The rows are grouped in 4 ways, from coarse to fine. Each group lies inside one group of the grouping before and may be the whole of it. The rows also spread widely along 15 directions, which tell nothing about the answers.
In the rows, 128 means zero.
Some rows, each with its group in each grouping after it:
[137 108 137  97 127 155  86 134 126 139 131 130 121 134 130  83 134  94
  94 113 172 134 160 184  97 100 103 141 128 125 180 143 101 117  99 126
 104 127 118 132 116 129] : Z_450 rimeg Z_740 Z_922
[155 133 115 119 115 116  95 170 135 145 139 108 105 162 207 138 129 124
 100 150 143 157 168  85 142 143  83 129 125 109  87 160 166 120 174 111
 132  97 104 114 117 132] : Z_452 dovag Z_688 Z_620
[105 184  88 113 101  59 166 108 137  70  16  88  91 125 185 122  91  90
 127 184  99 146 136 118 103 116  74  93  65 104 116  71 216 102 156 116
 126 137 109  77 168 161] : Z_452 zedus Z_782 Z_437
[159 135 136 110 155 115 123 166 147 157 156 169 134 100  93 138 130 118
  79 103 114 119  83 138 152 109  56 152 129  79 111 147 104 110 132 117
  58 160 125 169 144 105] : Z_450 rimeg Z_298 Z_125
[ 81 160  85 143 141 122 168 106 132 121 104 168 115  76  96 201  65 111
 169 145 103 126  71 103 174 151  89  67 112 139  97 120 173 129 151 115
 123 117  97 153 137 140] : Z_452 dovag Z_887 Z_330
[127 101 160 107 168 186 137 156 136 122  60 204 117 141 121  74  85  51
  93 133 170 127 139 172  90  97 105 132 143 116 183 160 115  91  90 160
 120 137 112 119  99 173] : Z_450 pim Z_485 Z_981
[144 166 191 154 140  72 138 154 127 135 115 144 122 149 116 148 147 134
 143 161 105 132 148  96 105 156 174 129 136  97 117 132 118 164 141 196
 102 139 120  98 128 158] : Z_109 Bebu Z_180 Z_906
[142 112 159 146 129 135 135 104 137 128 167 148 174 129 137  73 137 126
 128  92 178  99 121 140 100 129 145 154 174 112 158 166  55 148 107 163
 137 191 182 158  95  74] : Z_109 fum Z_850 Z_282
[183 134 153 187  95 120 141 171 105 159 110 151 122 166 144 116 121  72
 174 124 135 116 128 115  51 137 152 125 161 114 156  97  94 149 162 180
 101 129  67  94 180 151] : Z_109 Bebu Z_234 Z_77
[231 146 109 147 132 125 156 181 106 169  20 139  83 130 136 178  96  40
 149 173 113  82  89  93  83 186 122  89 160 105 102  85 161 123 158 115
 159 114 116  62 118 185] : Z_109 fum Z_698 Z_992
[120 151 114  87 153 122 152 137 173 103  65 177 107 147 133 120  97  92
  96 161 113 133 106 122 171 107  48 123 131  78 120 148 213 105 144 132
 122 169  97 101 125 174] : Z_109 nizo Z_390 Z_303
[ 97  98 118 127 163 125 161  96 134  73 129 132 136 102 134 106  93 125
 139 150 148 119 129  96 123 113 110 144 129 121 104 153 135 144 134 115
 142 139 150 110  95 114] : Z_109 Bebu Z_490 Z_944
[ 37 138  84 141  88 115 117  40 153  93 221 110 155  92 148 114 126 155
  87  66 161 163 124 199 155 100 102 128 132 143 131 136  89 148  73 108
 122 187 167 233 121  23] : Z_109 Gite Z_373 Z_226
[138 139 106  93 140 142  87 128 158 128 203 113  97 184 150 160 161 156
 104 126 129 127 156  96 177 146 128 137 141  99 112 184 133 146 141 139
 128 144 124 120 107 119] : Z_109 fum Z_595 Z_558
[ 96  96 145 102 150 172 167 162 143 123  33 180 143 121 116 114  47  61
 144 170 161 112 122 117 176 140  61 108 119 154 135 164 205 108 129 107
 188 101 119 117  94 195] : Z_109 fum Z_698 Z_867
[130 140 125 161 108 109  67 156  92 175 128  96 105 130 142 152 125 102
 176 133 113 140 133 118  78 153 146  84  64 151 142 129  86 127 157 141
 107  65 104 115 157 145] : Z_452 nesoz Z_525 Z_753
[136 122 120 131  77 122 156  85 120 135 175  97 162 108 154 119 141 142
 158 137 162 124 138 122 138 139 109 140 224 150 123 113 172 194 159 103
 135 119  74 138 100  91] : Z_452 nesoz Z_525 Z_191
[176 127 133 164  38  97 103 187 120 163 163  71 148 170 214  83 135 108
 132  82 167 119 189 138  95 157  98 148 108 117 140 124  60 109 150 114
 133 137 163 160 187  44] : Z_450 pim Z_485 Z_139
[109 135 110 172 123 124 149 125 162 103 185 180 124 168 176 164 130 146
  77  89 121 163 113  95 153 114 138 130 174  96  79 157 106 142 122 165
 133 160 130 183 129 110] : Z_109 nizo Z_390 Z_38
[105 175 149 124  81 103 133 153 121 111  76  84 110 155 146 158 105 107
 108 157 140 142 212 157 135 176 153 106 103 138 130 109 144 143  94 126
 178 118 174 128 120 137] : Z_109 Bebu Z_234 Z_37
[146 104  99 172 127 155 109 102 117 178 153 141 149 100 117 150 113 108
 185  86 133  74  39 103 116 163 146  86 127 155 139 149  63 127 133 132
 168 121 155 149 132 105] : Z_109 fum Z_595 Z_987
[186 128 106  98  93 112 160 109 121  86  74  41 113 137 158 115 129 113
 127 147 147  71 165 107 106 146 129 144 131 120 130  88 143 137 121  85
 188 130 186  75 126 114] : Z_450 rimeg Z_298 Z_125
[123 128 128 142 114 108 121 129 122 152 123 126 143 103 138 120 118 101
 129 129 146 135 112 149 115 135  96 115 127 138 125 124 132 138 130 112
 120 126 125 146 123 113] : Z_109 fum Z_698 Z_867
[134 171 120 117  99 103 122 109 164 112 131 107 114 182 133 127 148 136
 147 117 101  99 119 114 149 129 127 126 104  97 160 126 128 133 137 168
 129 179 126 103 177 125] : Z_109 Gite Z_373 Z_226
[103 145 131 117 110 121 125 107 143 110 151 124 139 148 169  96 125 135
 124 125 161 143 165 137 133 126 111 130 136 117 149 160 120 131 131 153
 124 160 136 145 118  98] : Z_452 zedus Z_782 Z_437
[125 162 132  88 106 118 126 104 129 124 131  81 122 131 102 183 152 161
 118 144 106 111 137 122 167 150 156 119 137 136 132 121 151 169 109 116
 154 105 136 127 110 134] : Z_452 nesoz Z_525 Z_753
[187  85 128 156  88 166 157 184 113 170 122 143 157 130 146 109  77  68
 164 114 178  86 123 110 121 158  79 143 186 136 130 133 117 133 162  91
 160 119 113 135 138 106] : Z_109 Bebu Z_234 Z_77
[130 185  78  85  95 126  69  94 122 151 164  54  73 138 119 188 151 129
 145 141 129 117 170 177 157 186 136  78 119 137 157 112 143 148 116 117
 129 121 119 115 128 116] : Z_450 rimeg Z_298 Z_125
[119 107 164 159 128 106 116 144 138 138 151 142 158 156 172  88 137 129
 145 131 151 140 138  93 111 124 126 140 128 122 124 168 117 141 157 171
 125 128 119 125 124 135] : Z_109 fum Z_850 Z_282
[121 157  75  91 136 135  83  59 168 146 114 148 114 116 162 120 146 109
  86 118 128 116  60 185 139 129  97  77 135 108 162 141 148  90  96 152
 147 167 130 135 107 130] : Z_450 pim Z_485 Z_981
[108  65 118 108 171 142 119  86 102 152 133 111 144  41  66 130 107 130
 161 159 145 106  81 115 133 125  99 123 146 169 108 150 151 160 131  55
 137  73 129 113  62 126] : Z_109 nizo Z_390 Z_303
[137 118 110 161 117 137  96 155 128 162 133 126 121 166 170 162 114 110
 166 123 129 110 114  75 141 177 142  85  97 146 112 166 113 120 154 147
 182  90 142 123 136 149] : Z_109 fum Z_698 Z_992
[121 117 121 107  70 144  67 161 102 165 100  67 109 147 144 134 122 103
 110 120 130 152 155 151 115 109 106 111  60 177 156 106 144 120 121  77
 136  29  81 130 176 159] : Z_452 dovag Z_688 Z_620
[ 86 171  77 124  97 121 154  87 153  94 129 121 131 123 136 150  83 130
 160 106 118 104  99 117 182 143  86  91  85 125 142 133 136 114 141 123
 144 165 145 160 175  89] : Z_452 dovag Z_688 Z_620
[ 96 143 150 117 160  98  88 109 144 109 194 113 110 154 138 148 178 175
  82 133 122 167 169 115 129 117 171 141 117 105 105 171 106 162 108 167
 100 137 143 132  92 123] : Z_109 fum Z_595 Z_987
[134 142 105 154 175 144 171  95 136  57  80 165  97 146 133 168 107 117
 115 112  90  93  74  64  85 114 206 104 104  94 120 143  59 115  98 188
 164 152 196 111 123 158] : Z_452 nesoz Z_525 Z_191
[146 134 145 101 117 113 111 165 119 141 109 117 112 131 164 101 127  98
  76 154 156 172 181 156  95 107  77 148 145 109 124 124 156 128 136 107
  83 115  88 122 108 132] : Z_452 zedus Z_782 Z_437
[ 86 137 171 130 130  95 182 111 128  61 146 124 139 131 101 105 118 142
 132 146 142 145 190 131 113  99 141 174 147 114 132 115 126 186 119 146
  86 160 114 123 131 108] : Z_109 Bebu Z_490 Z_944
[127 179 112  70 151 124 111 116 150  83 106 114  58 177 117 160 145 123
  90 154 109 132 180 145 134 124 148 116 102  85 155 126 146 127 102 162
 107 151 125  83 127 169] : Z_450 rimeg Z_740 Z_922
[163 159 123  88 130 147  99 120 128 126 105 108  84 168 121 157 150 124
 109 138 122 112 147 127 116 135 166 113 128 115 156 129 122 138 108 148
 138 118 124  90 117 162] : Z_452 dovag Z_887 Z_330
[142 139 138 180 112  89 162 151 112 136  84 120 131 123 115 183 107 119
 189 140  93  93 100  61 116 169 160  90  90 140 108 102 111 133 151 145
 155  87 148 114 172 155] : Z_450 rimeg Z_740 Z_922

New rows. What belongs after each?
[158 122 113 124 137 135 115 118 136 153 107 138 119 136 144 141 134 110
 152 145 130  99  95  98 129 150 125  98 145 127 135 138 152 123 147 148
 154 107 107  92 118 169] : Z_450 rimeg Z_740 Z_922
[ 79 105 107  84 100 149 100 145 133 133 119  90 130 114 127 150  97 121
  94 126 147 139 161 153 191 131  71 113  73 168 124 142 164 109  97  54
 171  64 148 170 126 131] : Z_450 rimeg Z_740 Z_922
[110 110 181 143 131  94 117 120 143 119 140 119 175 153 153  91 158 161
 130 123 139 122 130  89 122 119 157 146  99 132 130 171  97 146 124 172
 153 126 175 127 121 128] : Z_109 fum Z_698 Z_867
[148 162 111  94 126 173 102 134 127 149  98 131  93 147 118 161  97  92
 147 143 154 100 157 146 149 186 131  81 131 131 167 156 126 118 117 136
 166 131 146 114  94 143] : Z_452 dovag Z_887 Z_330
[101 150 134 117 105  94 141 173 126 120  72 120 110 126 150 141 101  94
 107 174 107 179 159 126 131 106  65 122  98 128 103 101 217 131 158  99
  95  79  52 119 150 177] : Z_452 nesoz Z_525 Z_191
[130  93 106  88 124 121 180  94 142  72  67 110 143  91 157  70  98  96
  81 155 155 119 117 137 118  79  52 168 160 118 111  98 206 135 120  59
 156 141 121 103 103 124] : Z_109 Bebu Z_490 Z_944
[129 115  96 114 150 139 116 110 144 116 138 137  97 151 157 140 139 115
  98 139 126 142 110 110 127 103 118 124 148 116 109 137 169 144 135 132
 124 116  78 104 113 164] : Z_109 fum Z_698 Z_992
[ 89 109 121 136  90 170 103 108 106 164 161 111 141 115  82 169 118 119
 145  91 144 121 115 171 144 142 159  94 126 197 161 120  97 165  80 105
 156  73 116 182 136 125] : Z_109 fum Z_698 Z_992
[162 145 143 149 144  97 155 124 134 110 128 135 121 148 141 104 133 121
 172 138 127  88 132  90  87 141 143 135 136  83 144 137  88 131 159 183
 101 176 140  84 144 108] : Z_450 pim Z_485 Z_981
[ 95 121 111 118 133 140  93 103 124 125 135 108 111 129 121 123 117 108
 148 127 139 127 133 141 115 125 127 105  84 148 158 143 118 130 120 128
 128 115 119 117 129 135] : Z_109 fum Z_595 Z_987
[126 167 106 141 128  94 127 100 142  95 126 128  99 153 151 135 137 119
 123 126 101 131 113 124  95 117 147 114 110  90 133 110 113 134 129 173
 109 168 118 104 164 133] : Z_109 Bebu Z_490 Z_944
[106 121 137 113 169  81 116  57 139 104 115 132 143  90 186  58 152 140
 107 174 157 162 114 125  74  91 106 132 153 110 121 153 165 135 142 159
 103 147 117  92  58 134] : Z_452 zedus Z_782 Z_437
[127 138 136 110 115 126 148 134 147 121 134 137 141 123 127 140 122 126
  80 115 144 124 139 148 164 133  99 139 152 117 117 134 134 132 100 116
 137 144 155 171 115 109] : Z_450 rimeg Z_298 Z_125
[137 144 109 157 120  93 182  79 141 120 104 149 163  77 145 108 105 100
 149 128 145  96  61 131 114 144  92 113 179 109 117 106 143 140 139 128
 142 198 150 143 111  87] : Z_109 fum Z_850 Z_282
[126  89 153 170 181 133 149 130  97 121 122 166 130  76  93 126  98  97
 133 123 148 124 109 119  60 113 152 131 132 134 117 139  56 135 108 141
  98 109 156 141  99 129] : Z_450 rimeg Z_298 Z_125
[118 147 204 171 111  64 158 134 117 156  81 147 187  74 140 110 117 113
 137 157 166 137 142 152 106 179 129 108 160 146 115 123 127 144 112 160
 150 132 183 160  78 119] : Z_450 rimeg Z_298 Z_125
[149 129  99 126  89 164 158 127  94 131  55 105 114 107  76 121  57  42
 203 128 147  62 116 166  89 151 112  99 113 153 200  75 114 128 123  93
 148 130 119  96 175 129] : Z_109 Bebu Z_234 Z_77
[ 69  97 134 143 116 126 144 145 131 104 137 137 158 103 101 138  92 129
  85  83 117 137 101 131 141  81 105 145  68 143 112 131  87 123  90  93
 125 106 159 196 173 107] : Z_109 Bebu Z_234 Z_77
[147 121  68  95 146 155 143  31 149  82 176 105 116 131  99 142 147 157
 147 102 114  53  63  99 143 112 158 138 163 107 149 129 101 164 114 129
 154 174 142  99 132  97] : Z_109 Bebu Z_490 Z_944
[135 170 131 118  96  99 125 116 129 102  79  86 102 171 195 124 140 113
 133 179 136 146 190 119 101 152 151 106 139 121 138 115 181 147 144 160
 158 120 112  75 107 164] : Z_452 nesoz Z_525 Z_191
[ 83 139 114  76 119 173 101 143 142 101 106 108  94 164  94 163 102 108
  73 102 122 127 160 165 169 115 128 116  51 140 161 144 113 109  61 102
 159 115 163 156 147 145] : Z_109 fum Z_595 Z_987
[116 131 114 126 131 157 166 148 134  90 129 141 101 158 153 129  68  80
 152 152 180 130 207 116 146 164  98 129 159 115 123 160 152 140 149 124
 144 163 125 118  95 113] : Z_109 fum Z_595 Z_987
[100 166 162 106 103  88 176 107 164  73 112 140 134 177 153 110 146 156
 114 159 123 158 168 103 154  87 113 153 159 106 132 112 217 169 150 175
 103 145  47 106 150 166] : Z_452 dovag Z_887 Z_330
[ 85 152 143 136 103  92  99 158 120 134 152 103 119 147 135 122 117 112
 145 137 142 166 194 156 123 138 103 119  75 134 141 135 125 142 141 135
  80 126 105 142 156 114] : Z_109 fum Z_698 Z_992
[146 113  92 146 136 151 152 118 122 107 103 136 113 130 160 148  95 108
 128 117 130 104  94  78 103 128 138 111 128 123 110 138  97 113 131 125
 165 118 157 125 124 129] : Z_452 zedus Z_782 Z_437
[201 106 107 142 103 149 134 165 115 156 176 117 137 120 142 156 134 123
  92  80 131 100  98  99 119 125 111 160 173 109  94 131  67 140 136  77
 126 119 145 172 132  72] : Z_452 nesoz Z_525 Z_191
[156 141 130 145 131  88 143 137 145 150  55 147 140 123 124 164 126 121
 157 141  73  80  36  61 141 146 123  87  83 117 114 115 148 102 152 156
 161 103 139 101 170 187] : Z_450 rimeg Z_740 Z_922
[124 157 123 103 139 137 111 112 127 105  94 112  87 150 160 157 122 119
  92 159 145 146 176 128 120 151 161 101 131 126 125 146 140 133  99 140
 164 114 157 109  74 153] : Z_452 dovag Z_688 Z_620
[117 140  93 129  92 158 134 118 120 157 135 125 122 121 159 149  75  92
 194 158 179 128 156 127 170 191  79  82 180 164 135 142 194 146 175 105
 158 105  70 129 103 121] : Z_452 dovag Z_688 Z_620
[ 97 152 107 163 100  72  90  99 102 123  82  66 104 114 172 121 114  97
 169 154 123 142 145 138  61 157 152  72  45 149 137 101 119 123 132 138
 146 103 147  92 149 136] : Z_109 Bebu Z_180 Z_906
[ 81 160 158 139 103  51 147 137 160 109  78 155 149 130 175 123 133 125
  53 149 102 192 118 141 134  90  90 126 113 106  91 102 202 130 119 152
 115 131  96 151 152 167] : Z_109 Bebu Z_234 Z_77
[173 113 140 153 115 103  95 132 112 147 122  88 129 133 180 129 163 130
  98 121 140 123 134 109  73 143 170 124 124 132 106 127  82 129 110 136
 164  90 181 120 109 129] : Z_450 rimeg Z_298 Z_125
[130 140 125 113 143 153 141 134 130 112  97 165 110 136 122 119  96  81
 126 132 137 125 125 138 110 111 106 122 135 110 159 140 127 122 129 147
 106 143  98 119 124 151] : Z_452 nesoz Z_525 Z_753
[107 147  88 178 124  65 149  99 134 130  63 132 138  72 163 170  96 111
 157 142  92 111  42  86 125 162 111  56  72 135  82 104 146  96 144 130
 174 112 174 136 145 140] : Z_450 rimeg Z_740 Z_922
[162 121 126 124 131 155 144 120 127 128 144 139 134 137 104 138 129 133
 133  90 124  82  85 101 117 113 147 140 144 112 151 139  61 135 121 140
 122 142 142 138 148 109] : Z_452 zedus Z_782 Z_437
[115 129 104 115 128 154 155 154 132 116  26 154 101 118 129 134  55  48
 117 144 132 113 118 151 127 133  77  90  92 132 142 115 161  78 109 103
 159 112 129 122 140 165] : Z_450 pim Z_485 Z_981
[112 117 145 137  92 133 131 161 161 143  97 154 152 166 151 112 106 104
 125 114 124 126 104 109 167 115  81 128 106 135 136 143 158 110 138 138
 161 116 104 143 168 160] : Z_109 Gite Z_373 Z_226
[129 142 162 126 135  48  83 112 152 122 152  89 143 143 206  95 198 180
  67 140 127 153 157 114 101 125 149 145 102  91  97 162 105 124 117 167
 128 139 192 123  96 101] : Z_450 pim Z_485 Z_981
[101 165 116 137 104 105 131 137 111 124 106 111  94 130 148 160 101 102
 142 160 125 166 169 135 113 143 118  94 114 137 122 105 159 139 146 127
 103 101  81 123 141 145] : Z_452 zedus Z_782 Z_437
[105 142 152 111 113  73  51 117 123 140 144  73 130 122 155  97 173 143
  77 134 133 170 164 179  89 112 133 133  75 128 138 131 106 137  96 129
 105 115 151 130 120 113] : Z_109 Bebu Z_490 Z_944
[146 131 168 119 159  97 114 128 106 157  64 132 130  78  73 123 133 100
 122 163 114 114  90 149  68 122 140 120 115 123 143 108 121 140 107 134
 102 113 133  90 108 165] : Z_109 Bebu Z_234 Z_77
[130 105 147 143 169 127 140 148 106 129 160 141 123 114 112 149 114 139
 151 147 133 132 138  68 110 127 136 141 137 122  97 165  97 151 160 132
  91  97 116 121 105 125] : Z_452 zedus Z_782 Z_437
[116 131 132 158 145  91 144 104 139 112 129 142 139 117 167 120 128 124
 129 145 138 138 114  98 106 135 128 122 144 112  96 146 136 142 142 155
 131 152 143 124  97 122] : Z_109 fum Z_595 Z_558
